All rows are made from the same 15 directions, up to rounding. Whole rows:
In the rows, 128 means zero.
[[ 96 143 145 128 174 127 123 151 117  95  79  98 161 168 157 161  99 123
  143 139 142 107 132 112  75 112 189 112 187 139 112]
 [126 184 131 124  94 145  56  93 163  82 150 173 138 135  77 107 131 159
  159 125  73  77 138 136 128  71 142 143 110 109  89]
 [142 132  74  95 137 135 118 108 118 122 150 105 109 121 116  92 126 102
   71 136 134  96 106  76  88 176 155 112 107  95 155]
 [159 111  80  70 110 112 105 101 116 159 114 136 158 139  96 111 123 137
  116 139 150 146  89 101 144  65 108 154 124 133 107]
 [169 120  91 141 144 122 170 179 167 144 172 153 140  89 105 120 115 125
  143 137 120  88 149 150 102 165 124 102  91 163 152]
 [ 94 208 130 122 114 194  77  94 130 111 137 101  71 129  92 150 129  85
  107 114 163 128 137 100  41 165 178 160  96 131 144]
 [140  97 171 158 125 109 168 172 171 119 114 176 164 120 103 117 135 159
  151 123 124 127 154 106 124 146 113 117 128 144 102]
 [121  97 166 108 126 123 122 100 146  94 111 139 121 138  93  89 175 169
  105 115 120 159 108  89 139 155 111 137 118  84 114]
 [118 142 105  94 123 132  87  82 143  96 162  83 125 111 131  86 121 102
   80 135 127 114 105  66  86 155 157  96 111  82 156]
 [131 149 107  95 135 145 120 128 113 115 133 215  92 181 100  92 143 126
  126 122 100  78 131 102 135 133 168 116 128 103 114]
 [149 170 157 188  80 146  81  77 150 106 174 125  92  43 136 154 145  74
  113 147 182 146 102  99 155 142 177 106 134 126 135]
 [137  92 123 106 150 143 146 168 158 125 117  73 155 164 159  92 128 166
  170 130  90 121 138 181 104 151 152 109 136  88 103]
 [139 150 118 174 121 151 145 124 129 125 143  73 179 123 132 154  80 163
  141 112 126  86 154 116  58 153 190 110 132  84  99]
 [161  81 129  77 165 133 115 157 189  98 120 121 168 139 119 160 113 123
  160 195 148 145  67 176 153 122 180 109 174 139 153]
 [118 189 102 184 139 135 144 117  75 116 147 162 113 114  84 142 120 146
  103  94 102  35 159  94  62 163 142 121 103 124 125]
 [166 135 110 153 108 162 168 151 156 169 174 131 118 103 123 151 105 113
  142 122 158 134 155 144 113 175 160 124  96 133 140]
 [142 130  97 162 129 113 153 132 109 133 147 115 118 115 139  80 144 165
  114  98  74  78 168 136 124 151  99 125  94  95 106]
 [148  75 122  88 107 125 157 168 125 195 103 150 130 106 105 102 150  75
  124 147 200 186  81  87 100 157  94 111 121 184 144]
 [111 109 128 134 120 130 144 113 108 138 113  57 123 151 170 127 107 131
   79 113 125 150 148 110 133 161 115 157 126  79 137]]

The start of a row, then its end:
[133 101 116 100 147  68 132 115 120 127 152 174 134  90 136 111 140 103
 109 146 136 142  91 102 179  91]
[ 82  85 133 166 170]
[124 160  95 119 181 123 132 140 111 126 130 124  92 105 109 149 147 109
 120 125 152 119 131 147  86 130]
[119 141 107 194 158]
[125 104 102 102 197 104 141 184 117 107  92 132 112 173 170 133 119 100
 113 167 105  91 127 164 160 131]
[137 129 171 152 157]
[108 115 146 113 118 138  92 119 106 109  76  99  77 162 155  73 180 112
  94 132 114 139 112 113 147 151]
[122 152 146  87 102]
[ 87 120 162 114 166 127 141 169 161  88  82 122 185 206 118 151  87 188
 162 120  77 107 174 154  95 108]
[130 158 147 123 110]
[150 108 108 153 117 118 154 177 171 131 154 120 140 112 148 101  95 109
 110 146  89  81 168 134 130 176]
[112 119 105 120 151]
[177  84 157 184  99 140 167 120 137 133 130 116 112 119 157 126 149 153
 106 124 148 155 130 113 196 192]
[168 129 146  51  94]
[138 164  80  66 141 158 116 138 161 139 158 164  93 151  94 130 106  81
 117 135 153 124 144 115  97 132]
[160 150  89 161 165]
[131 113 149  83 160 148 144 177 167 127  92 168 115 168 103 128 148 114
 156 137 172 165 126 120 101 143]
[165 136 140 168 120]
[159 141  88 146 164 118 114 134 155  88 161  93 133 109 167 162  86 104
 108 172 116  75 131 159 158 130]
[183 116 152 121 160]
[109 130 134 144 128 103 115  85 133  76 161 104 152 104 122  85 130 171
  97 110  68  84 132  90 111 149]
[110  94 108  65 134]
[140 154  91 140 185  90 118 124 150  97 184  74  98  54 190 112 149  99
 123 136 125 118 143 165 134 114]
[128  89 111 166 165]
[111 136 110  71 146 137 122  77 158  99 200 112 152 124  95 102 113 165
 128 105  99 125 117 109  75 146]
[143  81  81  78 170]
[150 140 145 179 108 139 153 138 119 151 147 158 143  89  96 100 180 195
 210  85 107 111 140 169  94 124]
[120  91 105 131  59]
[138 116  81  95 128 164 171 131 116 177 146  88 139 164 104 127  97 165
 124  97 119 130 148 144  74 172]
[128 150  81  89 138]
[148  90 151 151 120  92 178 113 177 126 198 131 174  53 128 114 117 145
 121 115 147 159 128  75 126 166]
[116  57 100 113 162]
[156 143 121 174 147 106 145 136 144 105 134 136  99 113 160 131 131 119
  91 125 138 109 175 102 167 137]
[153 147 131 129 115]
[173 116  99 126 109 122 150 102 136 153 141 124 130 125 120 119 123 149
  92 110 159 153 145  82 155 126]
[135 161 105  98 105]
[143  86 145 116  72 150 139 124 120 181 129 132 139 105 101  89 162 132
 153 122 152 174  80 119 111 160]
[105  98 113 110 110]
[165  77 142 165  88 132 209 133 109 195 164 177 159 123 133 163  98 157
 152 112 144 156 126 136 188 154]
[129  94 134  94 129]
[121 147  92  76 140 129 116 132 130 152 102  94 116 150 129  99 131 108
 112 111 163 157 152  93  73  99]
[119 169 101 162 113]
[178 138  57 111 162 131 160  88 140 127 172  94 135 149 113 141 100 198
  94  93 123 117 170 125 135 128]
[166 171  85  70 119]
[116 173 139 172 151  90  89 105 145  73 132 120 124 104 147 172 122 147
 126 131  94 110 167 175 191  49]
[ 97 177 134 162 126]
[135 118 106 114 112 138 134 148 168 140 126 101 130 141  91 107 116 154
 106 117  93 126 171 149 111 150]
[ 67 200  66 126 134]
[123 114 142  85 116 140 122  84 153 142 132  90 162 132  94 159 115 164
 137 112 167 211 110 127 119  98]
[113 163 107 122 134]
[141 140  80 101 150 105 103 139 172 114 143  85 162 101 114 111 109 135
 130 142 107 104 142 149  90  89]
[ 97 145  94 166 139]
[127 138 102 126 143 149 152 140 116 142 126 132 118 150 103 206  68  94
  78 146 161 117 134 118 116 167]
[145 173 125 148 187]
[132 155 183 194 123 130  96 136 192  69  98 112 109  82  92 161 159 135
 111 138 148 139 157 130 129 140]
[115 201 117 168 108]
[145 136 116 130 121 166 149 122 122 139 148 153  62 191 173 138 112 112
 102 118 121 128 170 138 204 162]
[189 156 133  64 130]
[118 127 149 124  59 155  97  86 102 143 122 175 110 174 115 141 113 124
 112 132 107 137 112 125 208 110]
[119 165 141  74 120]
[170  99 110 111  89 126 162 137 157 191 183 153 147 113 165 105 106 110
 164 125 149 169 137 132 172 109]
[137  85 115 123 126]
[115 110 112  54 125  98  88 100 149 118 122 147 145 139  84 115 122 130
  99 146 113 155  99 118 161  70]
[ 54 170 105 151 162]
[180 155 125 187 111 111 117 109 165  92 147 149 121  91 129 109 144 147
 107 122 131  96 166  84 167 117]
[167 142 123 104  73]
[ 78 158 136 132 129 150 128  82  54 150 145 107  91 133 147 168 128 121
 130  97 131 152 115 157 122 129]
[116 120 125 119 163]
[112 127 129 138  94 136  77 100  57 137  84  98 104 116 132 121 161  96
 102 151 132 121  61 129 136 128]
[105 135 160 117 119]
[145 169  91 136 170 122 164 138 144 118 130 139 113 128  81 132 124 151
  87  88 157 105 196  64  57 151]
[144 176  76 157 117]
[ 98 125 128 135 183  80 124 131 139  70 130 107 105  88 119 132 138 112
  58 145 103 105 132 120 127 160]
[ 59 145 105 166 202]
[150 144  89 190 113 161 135 184  76 150  97 104 123 111 110 106 139 117
 134 140 102  20 121 148  40 200]
[148 112 133 125  91]
[173 100 126 106 196  82 122 147 223  47 147 140 173  89 106 119 140 153
 136 172 132 113 106 122 140 116]
[165  92 144 151 140]
[159 122 112 181 128 125 134 140 131 134 116  72 153 108 149 226  67 117
 103 168 150 123 131 179 176 120]
[132 185 157 146 150]
[109 139 162 178 122 126 178 147 143 134 136 137 123 148 169 151  90 131
 117  93 127 138 213 103 140 149]
[134 145 120 118 126]
[ 97 150 155 115 123 160 121 132 121 115 130 184 117 160 108 130 121 104
 145 127 129 106 117  96  89 155]
[179  88 144 118 136]
[137 134 113 112  66 121  79 116 179 120 145 135 166 115  97  82  97 114
 107 147  97 100 135  84 122 104]
[ 98 144  97 114 122]
[137 146 132 161 113 142 153 102 120 168 150  83 117 105 153 162 126 148
 143  87 166 187 164 151 135 114]
[125 156 103 129 111]
[121 138 150 175  79 141 128 170 166 146 165 145 103  69 128 114 125  69
 134 142 112 113 152 150 117 180]
[ 80 114  88 168 168]
[167  62 166 179 116 132 166 182 163 122 112 109 144  97 152 112 146 119
 130 164 142 126 104 126 139 219]
[160  84 163  99 117]
[102 140 147 178 172 136 146 159  91 122 118  54  98 101 206 130 163 114
 165 119 127 121 134 188  85 165]
[154  76 157 141 124]
[114 114 127 108  93 154  99  96 120 117 134 115  93 154 111  88 144 137
  86 127  74 116 113 134 154 175]
[ 99 154 102  54 143]
[129 161 119 164 154 123 117 156  99 120  85 139  68 117 130 153 158  88
  99 140 150 107 143 140 136 129]
[117 180 138 192 125]
[115 144 126 177  93 118 118 129 121 137 169  99 116  67 183 111 109  62
 106 141 116 100 137 116 125 156]
[111  81 121 131 164]
[117 150 119  95 204  97 120 129 107  80 103 187  97 158 126 116 167 130
 125 126 132 105 123 102 134  91]
[160 113 158 159 118]
[128 102 171 159  58 138 170 128 153 173 166 140 163  74  95  88 135 145
 148  90 142 164 137  76  73 184]
[ 89  82  77 111 119]
[154 106 119 164 106 111 146 123  84 153 109 122 130  84 118 106 157 121
  93 128 160 121  96  74 113 162]
[113 111 134 124 107]
[112 163 126 136 152 136 149 107  94 107 131 171 100 170 123 131 122 140
  96  93 129  94 161  61 109 152]
[183 122 132  91 118]
[100 110 182 146 101 128 175 103  92 188 148 130 126 127 182 143 143 155
 186  72 147 225 144 161 173  97]
[ 95 100 129 120 114]
[146 122 145 107  99 114  98  99 197 119 163 149 140  98 122 157 103  99
 118 157 163 188 118 117 200  81]
[118 149 120 151 161]
[112 116 181 174 118 129 147 118 132 116  99 101 163 128 119 197  95 148
 107 125 162 160 134  99 126 147]
[133 159 152 118 130]
[138 126 133 172  81 132 158 113 151 150 184 116 136  79 120 129  99 126
  98 108 128 133 159  96 120 180]
[102 123  77 103 156]
[ 87 162  93 130 151 143 146 142  48 162 101  89 114 166 162 148  94  96
 111 108 135  94 149 116  54 142]
[143 127 139 139 139]
[123 110 104 135 141  85 118 164 106 133  97  92 120 118 186  70 152 109
 120 142  84  99 139 157 146 105]
[ 67 126 137 152 115]
[143  85 142 130 179 137 188 164 128 122 115 131 124 160 143 146 140 160
 145 128 133 137 125 159 140 182]
[171 107 156 104 130]
[123  99 139 129 153 103 181 102 100 142 168 164 137 110 119 181 115 152
 122 115 139 163 106 140 177 134]
[ 98 101 126 131 186]
[146 171 144 178 101 146 101 131 145 141 157 150  84  56 118 162 161  92
 168 139 155 145 126 192 154 109]
[115 139 111 196 130]
[142 126 131 170 105 151  98 153 129 120  47  55 110 126 109 139 145 117
  80 152 148 119 129 128 103 169]
[114 223 134 133  92]
[118 173  88 116 178 123 109 107  87  99 102 138  95 167  89 148 145 174
 106 106  94  85 151 158 129  88]
[110 201 112 140 114]
[120 125 140 156  98 106 143 109 104 164  94  95 188 132 122 156 101 184
 136  92 138 162 157 116 122  65]
[ 75 179 123 135  79]
[119 121  73  64 150 116 130 136 114 140 154 145 142 169 133  80 110 144
 145 122  60  85 133 158 123 100]
[104 101 108 113 145]
[166  88 125 127 146 141 173 156 155 133 161 164 134 135 107 140 134 173
 167 135  98 120 120 202 170 164]
[138 108 121 106 141]
[110 101 171 127 157 102 138 105 137  83 147 162  77  79  99 104 200 127
  87 125 132 159  92 102 153 190]
[ 83 101 106 132 181]
[ 94 141 189 183 126 118 163 122 125 121 168 146 107  95 193 136 130  99
 140 101 146 154 159  96 139 157]
[152  57 142 124 148]
[ 92 127 173 159 111 170 158 154  87 146 102 162 123 140  71 148 142 140
 150 110 124 110 112 131  57 203]
[119 113 125 130 131]
[165 109 106 170 108 106 132 167 102 165 107 119 116 111 185  89 160 125
 157 138  96 106 140 193 190  95]
[ 90 132 145 142  76]
[169  92  97 117 124 102 145 171 124 178  98 141 180 116 110 137 120 137
 164 152 145 135 105 164 140  73]
[ 86 140 140 190 105]
[117 114  85  95 131 104 148 171 117 185 117  87 144 126 178  98  94  68
 115 133 148 140 148 106  85 115]
[ 88 118 116 179 152]
[106 123 160 196 139 116 124 149 118  90 121  97  89  72 159 154 139  70
  78 166 123  99 112 139 141 204]
[107 113 149 146 188]
[122 156 115 155  60 154 101 102 100 176 155 115 121  93 109 161 102 102
 128 129 123 129 119 167 136 115]
[ 77 158  96 142 150]
[153 133 125 141 174 108 190  96 122 117 164 167 144 118  98 160 129 190
 123  84 165 140 145  77 120 135]
[172 104 118 113 121]
[139 140 140 153  97 148 107 150 185  90 125 140 132 130  90  93 123 132
 109 138  93  73 158  97  97 177]
[143 148 106  99 107]
[115  97 163 143 125 158 126 148  95 130 100 129 116 114  98 163 157 113
 146 164 134 128  50 183 120 189]
[121 105 161 137 158]
[ 83 131 177 146 131  91  97 112 109  81  59 125 149 154 153 151 110 108
  81 143 143 131 125  52 147  91]
[127 151 189 132 115]
[152 114 115 124 186  96 153 142 159  98 111  81 158 109 133 109 143 159
 116 120 162 135 141  82  75 135]
[159 117 131 138 103]
[150 145  76 114 160  98 133 140 158 116 170 120 128 128 199 110  83  85
 107 142 126  97 171 102 149 104]
[176  98 134 130 147]
[170  80 155 171 120 120 137 136 166  88 105 113 169 110  89 118 152 200
 123 143 102 106 111 135 148 168]
[126 142 138  79  87]
[155 109 147 204  71 156 144 158  94 186  91 100 151  88 115 181 124 122
 155 147 165 136  97 173 120 153]
[113 146 152 151  99]
[119 139 105 160 116 117 165 139  73 149 107 159 133 171 138 127  84 126
  77 104 110  69 176  59 117 146]
[130 143 133 101 113]
[146 124 112 105  96 133 143  92 135 165 208 188 142  97  84 144 109 138
 151 119 128 148 104 144 158 114]
[104  96  87 127 170]
[127 128 150 141 193  73 105 133 210  36 137  70 158  62 149 130 135 126
 110 158 139 130 133 110 110 119]
[136 106 138 166 154]
[128 126 125 135 152 149 174 133  71 167 118 128 135 159 129 151 144 188
 189  88 128 138 129 182 107 120]
[147 113 139 118  90]
[ 66 117 131  65 118 147 122 145 135 154 132  96 129 169 161 129  72  60
 115 142 125 160 129 125  94 147]
[104 119 119 138 203]
[ 87 132 145 136 138 142 139 201 102 150  66 112 148 160 144 121 121 109
 177 129 117 100 142 152  42 135]
[121 113 154 174 105]
[108 153 162 205 154 129 132 121 106  74 136 137  98 120 138 188 127 148
 116 130  84  77 145 178 172 160]
[138 135 151 109 151]
[100 107 178 128 128 123 134 152  72 153  77 172  77 145 180 103 192  79
 155 130 160 173  96 125 164 124]
[125  89 182 157 108]
